The rows are grouped in 3 different ways at once. Each group adds its own fixed numbers to the row, and there is some noise. The rows also spread widely along 12 directions, which tell nothing about the answers.
(in the rows, 128 means zero)
Known rows, each followed by its group in each grouping:
[103 125 149 114  88 154  59 144 137 151 129 115 103 113 125 126 144 145
 125 124 137 143 135 119 141 152 140 127 142 154 120 107 119 140 113 107
 128]
(1) Mude (4)
[140 146  89 109 118 149  91 138 113 125 127 125 129 151 151 140 133 165
 109  91 112 106 116  84 154 169  96 135 154 137 176 124 111 162  85 105
 145]
(0) tato (5)
[ 53 136 151 140 101 140 115 130 130 128 155 141 113  44 175 100 208 101
 139 174  70 132 122  42 193 115 170  98 137 134 138 110 125 149 155 151
 188]
(2) pesu (3)
[145 104 143 153 171  77 123 128 122  94 162 132  91 118 149 103 121 136
 116 125 102 171 121 122 140 175 119 152 111 187 125 100 147 128 149 145
  90]
(0) tuzuz (5)
[114 146  81 162 119 184 115 140  91 101 118 117 144  65 145  98 163  73
 132 177 121 139 144 129 153 125 134 100 142 129 155 108 155 132 166 106
 182]
(2) ket (3)
[102 162 121 141 136 185  28 183  94 163 124 145 100  94 105 136 118 162
 138 147 153 103 106 155 142 145 152 124 119 149 134  64 106  87 116  84
 176]
(1) tuzuz (1)
[118 104 147 119 119 116 112 136 156 132 145 151  85  94 174  79 136 137
  96 153  58 172 130  60 130 151  97 113 138 158 142 137 120 173 119 152
 101]
(2) pesu (0)
[ 88 154 150 153 178 136 125 140  95 158 119 112 104 118 167 100  37 170
  99 176 113 108  47 108 131  88 138 120  70 175 155 131  88  86  99 165
 131]
(0) ket (4)
[138 139  88 143 127 129 123 123  84 117 121 127 150 127 125 143 134 132
 102 163 108 145 138 117 147 168  97 177 140 132 186 114 145 129 112 138
 116]
(0) Mude (2)
[137 149 121 150 115 163 112 118 108 119 115  95 139 135 139 130 109 111
 138 126 173 122 113 149 144 139 134 117 129 161 134 106 144 105 131 111
 166]
(2) tato (1)
[145 158  93 121 133 193 116 111  78 140  74 109 135 174 146 122  42 142
  98 153 145  85  64 126 124 119  74 117 125 132 191 151  93 123  77 122
 163]
(2) tuzuz (2)
[164 145  58 152 102 143 188 134 119  80 115 103 206 112 150 109 181  89
 120 163 128 115 139 102 133 117 126 114 145 116 164 173 188 151 115 123
 164]
(1) tato (0)
[ 81 171  66 140 118  95 136 155  88 143 178 130 191  91 129 146 202 154
 112 174  94 120 143  65 149 131 162 179 114 130 183 120 150 130  85 157
 138]
(2) pesu (4)
[102 147 124 157 143 107 130 118  98  99 163 107 143 101 157 127 168 102
 146 116 140 124 103 117 172 127 175 148 102 179 137  86 155 106 144 121
 168]
(2) pesu (0)
[ 37 145 132 137 109 206  85 142  70 124  98  63 148  75 151  97 191  63
 140 161 145 134 118 115 191  68 177  77 124 123 165 117 112 159 151  96
 162]
(0) tuzuz (5)
[112 129 148 129 146 186  71 155 107 122 110 120  90 110 154  88 123 127
 129 125 129 103  81 114 160 111 141  73 129 157 137 102  99 137 136 103
 160]
(0) tuzuz (1)
[118 116 181 122 127 155 121 145 137 150  90 124 110 155 142  81 109 172
  98 176 111 116  72  88 137  75 126  97  98 147 138 143  87 122  91 159
 114]
(2) pesu (0)
[148 152  98 163 145 131 111 150  96 122 123 135 145 125 111 137 116 159
 127 151 141 115 105 154 129 147 137 153 107 152 146  99 141  84 123 122
 150]
(1) tato (3)
[133 130 155 126  88 105 130 132 182 134 157 120 129 123 148 119 149 147
 137 135 139 118 115  85 138 147 155 112 129 169  92 141 161 125 104 146
 151]
(1) pesu (1)
[137 158 147 116  92 134 113 145 143 174 128 117 133 135 128 148  97 181
 115 158 148 101 115 101 123 143 125 147 122 154 116 133 138  91  74 142
 136]
(1) tuzuz (0)
[177 132 144 167 125  98 180 125 139 115 128  69 159 136 131 114  90 124
 118 178 173 156 140 160  96 129 133 141 101 187  94 135 198  77 133 159
  81]
(0) ket (3)
[131 138 103 113 110 117 140 120 135 125 141 111 139 127 166 120 137 133
 107 112 110 120 106  74 137 144 110 121 148 149 156 159 138 170  95 141
 126]
(0) Mude (3)
[161 117 167 117 124  87 153 130 104 103 129 116 164 196 110 140 193 191
 118 126 123 110 127  81 173 121 142 174 105 144 148 101 127 119  98 157
  78]
(2) tato (0)
[ 94 157  68 163 132 121 124 152 135 103 174  98 172  70 164 106 180  81
 157 110 174 116  92 136 126 109 205  88 103 170 115 135 180 133 130  96
 201]
(1) pesu (1)
[142 104 165 145 129 131 105 133 148 117 129 136  99 137 131  97 133 147
 135 140 134 130  95 129 145 137 145 105 114 170 102 102 126 113 133 133
 142]
(2) pesu (1)
[ 89 144 141 140  98 144 150 102 103 151 102 110 132 104 165 125 102 121
  96 193  88 162 120  73 157 138  92 144 137 127 179 154 124 139 107 174
 118]
(0) tato (0)
[ 93 143 133 131 136 164  91  98 104 146  99 135  92 154 143 125  57 143
 135 116 146 102  16 134 155 128 120 109 107 150 150 131  75 117  90 121
 189]
(1) tuzuz (1)
[120 143 151 130 114 162  93 149 139 161 104 100 124 142 131 110  77 156
 116 158 178 114  88 153 104 103 142 104  95 161 108 134 120  95  92 116
 133]
(1) ket (2)
[ 84 125 138 139 108 154 108 144 104 151 111 149 117  94 129 103 153 136
 105 202  81 166 136  96 153 126 112 135 121 117 159 119 107 138 118 150
 116]
(2) ket (0)
[177 129  94 122 122 138 129 171 123 115 116  93 170 133 116 108 161 143
 101 151 141 129 164 121 100 128 116 119 140 142 145 139 171 144 109 121
  77]
(0) tuzuz (3)
[133 116 113 142 141 117 124 147 118 129 110 136 136 159 119 106 122 166
 109 133 138 140  79 152 117 121 122 137  91 141 136 133 115 127  85 130
 100]
(0) ket (0)
[ 89 120 113 139 104  99  94 138 120 140 139 136 138 115  98 129 169 138
 130 138 141 183 123 149 125 160 145 155 114 139 131 119 139 140 106 128
 102]
(1) tuzuz (1)

New rows. What belongs after each?
[151 119 126 109 148 127 104 103 153 113 124 121  91 181 178 100  56 146
 113  50 158  93  16 125 117 133 116  94 110 186 124 157  97 154  83 105
 162]
(1) Mude (2)
[ 74 115  99 138 115 101 131 128 134 153 126 150 124  94 152  98 114 132
  91 167  79 210  99 108 100 148  93 138 118 128 168 180 120 177  89 158
  91]
(1) tato (0)
[102 108  82 133 149  68 160 132 151 125 155 119 128 114 186  65 100 128
  79 136  88 199  89  98  80 131  95 110 103 162 158 201 135 198  83 162
  69]
(0) ket (5)
[156 117 143 118 113 141 103 133 138 128 118 118 105 151 137 119 110 162
 108 130 117 129 123 105 134 163 102 134 140 163 133 118 123 132 107 132
 110]
(0) pesu (4)
[252 135  81 136 152 151 120 205 103  94 111 103 177 157  84 116 152 181
  95 176 141  97 197 140  98 148 103 149 143 152 146  99 187  92 115 112
  67]
(0) tuzuz (4)
[209 125 100 159 157 175 105 164  97 100  83 152 131 165  99 110 113 168
 114 149 134  98 111 162 130 139 103 135 123 140 146  90 123  87 123 102
 146]
(2) tato (0)
[179 144  87 138 119 134 128 125 133 128 127 147 126 131 143 136  78 152
  95 173  99 125 130 106 113 192  71 159 148 144 162 135 151 112  98 144
 147]
(1) pesu (2)
[101 141 123 164 156 117 138 147 117 107 145 114 148  91 160  88 137 113
 132 165 138 122  84 128 131  93 178 107  81 162 126 127 149 107 135 134
 157]
(1) ket (2)
[138 150 121 145  95 155 133 115 111 137 112  81 143 125 140 133  87 120
 117 171 150 138 146 132 132 148 109 142 134 153 140 129 159 101 115 139
 128]
(0) ket (4)
[176 127 169 102 108 154 121 133 102 123  85  85 145 188 117 133 125 167
 100 158 141  98 140  90 151 126 101 139 133 139 155 120 126 119  99 143
  77]
(0) tuzuz (2)
[164 153  97  96 131 134 110 165  99 126 132 105 158 158 128 124 151 173
  95 128 122  93 138  76 118 123 109 132 136 144 182 130 130 153  81 122
  90]
(2) tuzuz (3)
[132 137  89 146 138 132 120 178 131 116 143 120 160  82 144  87 161 118
 116 171 134 135 132 125  98 116 155 103 117 146 131 142 170 137 124 119
 130]
(1) tuzuz (2)
[131 143  70 144 131  88 135 165 156 165 154 141 156 127 127 112  96 179
 106 149 155 140  78 142  64 144 125 130  97 155 113 175 155 123  54 151
 113]
(0) tuzuz (1)
[180 147 159 159 153 155 166 114 115  88 116  65 131 127 186  91  74  92
 119 164 144  93 105 108 141  95 131  99 115 196 132 119 168  79 153 139
 158]
(2) pesu (0)
[ 53 151 118 137  92 136 140  90 115 127 150 134 135  86 181 127 172  95
 140 150  88 116  86  47 202 129 147 114 140 125 167 138 117 160 118 157
 213]
(2) pesu (1)
[151 165 100 141 135 167 100 177 109 141 124 133 140 105 139 125 113 158
 106 179 122  99 135 103 123 140 124 127 131 143 157 114 138  99 110 118
 152]
(1) tato (2)
[181 121 141 170 151 149 168 128 125 106  94 124 123 141 136  80  69 136
 112 206 127 119  92 142 119 107 109 107 103 158 124 130 143  77 140 161
 139]
(2) ket (3)
[ 90 151 111 151 149 102 150  91  91 120 140 130 128 133 169 135 104 133
 128 111 121 112  40 107 172 130 137 154  93 157 158 126 110 117  99 147
 175]
(0) ket (0)
[162 135  93 145 130 106 155 144 138 119 140 141 156 142 128 121 125 170
 112 166 114 101 100 103 117 146 125 147 114 152 142 144 148 107  86 152
 145]
(1) pesu (4)
[ 86 113  86 135 123 182  98 158 134 136  95 117 110  66 169  50 124  85
  91 171  87 185 106 117  95 106  99  56 140 133 166 180 116 199 127 115
 119]
(0) pesu (3)
[167 173  96 141 124 162 119 153 120 148 132 110 138 108 146 135  81 148
 110 169 136  90 127 107 121 154 108 126 145 161 147 128 159  91  97 134
 162]
(0) Mude (1)
[120 157  99  93 102 133 117 129 103 124 128  58 184 169 142 141 154 136
 117  97 170 101 115  97 138 111 137 126 127 141 176 157 132 163  69 105
 117]
(1) tuzuz (5)
[127 149 116 131 171 108  81 195 129 139 176 138 129 116 154 102 147 191
 114 107 139  96 105 101 109 118 173 120  92 181 122  96 126 118 103 109
 127]
(2) tato (2)
[152 124 161 121  55  76 171 117 197 137 159  90 162 138 143 134 164 143
 127 133 152 149 158  87 124 158 139 148 133 165  76 157 197 131  88 166
  99]
(0) pesu (0)
[138 134 135 126 117 147 131 125 119 131 101 115 126 150 143 115 110 149
 110 141 127 114  96 107 147 123 108 122 117 141 144 137 118 126  95 134
 130]
(0) ket (0)
[155 130 116 130 101 161 124 142 138 146  92 151 123 133 123 110 102 160
 101 189 106 126 111 113 120 147  83 127 139 120 143 153 128 124  84 142
 138]
(1) tuzuz (0)
[186 149 158 132 117 167 147 125 101  92 115  63 143 106 165 120 138  90
 117 171 127 107 181  82 170 133 120 124 161 165 143 102 184 104 161 130
 128]
(0) tuzuz (0)
[132 120  64 164 168 100 131 156 116  85 172 140 147  75 158  84 178  97
 117 135 110 158 127 128 115 139 150 126 117 160 144 119 173 154 146 121
 136]
(2) Mude (2)
[119 139  90 142 143  95 149 105  95 125 125 151 136 150 135 140  98 165
 100 140  90 142  70 104 137 160  93 172 110 139 194 143 109 134  88 162
 120]
(1) tato (3)
[106 128 127 141 105 151  95 129 121 139  96 109 139 148 107 126 127 134
 134 130 170 136  83 169 132 115 143 132 102 143 127 121 121 115  99 107
 141]
(1) pesu (0)
[169 145 112 164 124  98 156 141 144 123 153 113 153 113 134 129 121 137
 124 150 155 125 127 139 114 150 139 155 117 173  98 127 194  83 111 145
 135]
(0) Mude (0)
[127 149 131 133 124 141 120 130  76 114 121  90 150 134 129 136 149 126
 119 161 127 121 139 103 167 128 132 143 124 146 177 107 138 117 122 131
 117]
(1) ket (1)
[104 166 138 127 161  97 139 176  71 129 150  87 190 126 134 125 186 171
 102 177 125  81 110  66 152  62 195 150  78 155 181 115 136 104  96 158
  91]
(1) Mude (2)
[126 120  53 136 158 162  81 155 115  89 124 144 120  98 160  79 140  94
 114  98 115 131  85 137 118 138 117  91 136 144 169 135 122 187 130  73
 170]
(1) Mude (2)
[123 109 117 171 106 139 142 137 137 114 102 122 141  88 134  88 140  90
 118 192 125 194 137 153 113 133 120 118 126 135 124 147 164 131 145 139
 121]
(1) tato (0)
[135 143 119 126 156 130 138 142  79 107 113  88 157 136 145 102 122 131
  96 171 120 119 112  99 125 100 123 130 109 151 188 139 134 132 109 141
  93]
(1) tuzuz (2)
[155 156 136 143 128 104 138 141 104 111 150 123 167 147 111 163 178 170
 139 141 139  74 115 104 175 131 174 173 102 157 134  84 156  70 106 135
 156]
(1) pesu (0)
[168 158 103 139 168  86 140 124  87 101 166 115 134 150 154 152 105 171
 109 121 106 100 127  87 160 175 111 184 119 177 171  92 148 100 108 140
 120]
(0) ket (5)
[152 107  88 168 123  92 167 163 140 118 137 122 175  98 122  81 159 119
  91 216 117 214 186 142  68 142 116 142 118 139 134 157 196 141 127 163
  50]
(2) tato (2)
[161 133 115 140 114 121 132 141 105 105 121 114 168 165  99 144 167 163
 123 148 137 118 143 122 152 149 131 163 126 135 151 111 150 113 108 128
 115]
(1) tato (5)
[145 129 159 112 114 153  87 144 111 119 106  79 132 158 118 123 144 145
 128 111 167 113 130 133 144 115 147 117 119 164 127  95 130 124 125  99
 102]
(1) ket (3)
[180  99  61 139  85 124 156 111 122  80 104 162 166 150  96 130 184 127
 123 156  98 149 146 121 148 189  78 164 165  94 163 151 157 162 107 138
 135]
(1) tuzuz (4)
[157  74  90 150 108 138 141 132 131 107  74 179 140 167  78  94 156 157
 108 182 100 169  98 153 130 154  77 136 129  85 148 159 116 155  91 150
 110]
(0) tuzuz (5)
[174  91 155 131 118 112 108 143 143  88 129 133 108 128 113 111 179 141
 121 142 102 165 168 113 143 171 121 140 141 163 121  89 155 135 155 130
  83]
(1) pesu (3)
[130 152 144 116 161  77 119 143 161 133 187  94  98  95 208  98  74 138
 105  92 130 127  95  82  95 137 138 109 108 223 111 140 155 135 106 131
 117]
(1) tuzuz (0)
[148 129 136 142  89 123 163 124 131 124 115  79 183 152 118 127 157 130
 129 161 171 118 121 121 141 113 147 129 123 143 120 151 171 114  99 154
 114]
(0) Mude (1)
[102 122 153 112 100 143  93 116  96 111 123 122 111 123 148 133 195 125
 136 102 101 127 138  73 212 148 132 136 145 132 157  85 109 159 131 113
 140]
(0) ket (0)
[190 145 101 131 101 136 100 142 162 116 155 107 133 111 145 131 105 117
 129 116 178 126 164 144  92 190 119 130 155 180  93 119 199 115 124  93
 150]
(1) tuzuz (2)
[154 127 137 155 155 100 172 110 106  79 130  98 151 148 142 114 121 126
 132 151 141 106  86 125 151 115 149 141  93 172 134 123 153  92 134 153
 134]
(1) tuzuz (4)
[170 108 145 139 111 131 115 151 138 106 124 125 142 166 106 118 172 167
 133 134 148 121 141 131 148 141 140 133 125 149 110  98 144 116 119 124
 116]
(2) tato (5)
[108 127 109 138 109 140 114 135 126 139 126 139 125 112 135 119 141 142
 116 156 105 138 107 107 149 147 118 131 135 128 149 137 125 144 104 139
 146]
(0) Mude (5)
[ 83 135 146 137 115 128 104 134 128 134 149 117 128 112 146 119 156 139
 142 129 138 114  95 104 158 113 177 121 104 163 118 107 120 117 119 131
 161]
(2) pesu (4)
[186 138 128 138 163 125 119 151 124 106 147 103 112 128 163 111  90 154
  98 137 111 110 133  98 123 152 113 132 127 195 142 103 152 104 127 132
 108]
(0) pesu (4)
[141  99 136 119  61 181  76 144 157 136  84 123 126 159  93 118 168 150
 135 126 159 128 128 148 141 145 127 110 146 123 100 122 118 143 102  96
 136]
(0) pesu (4)
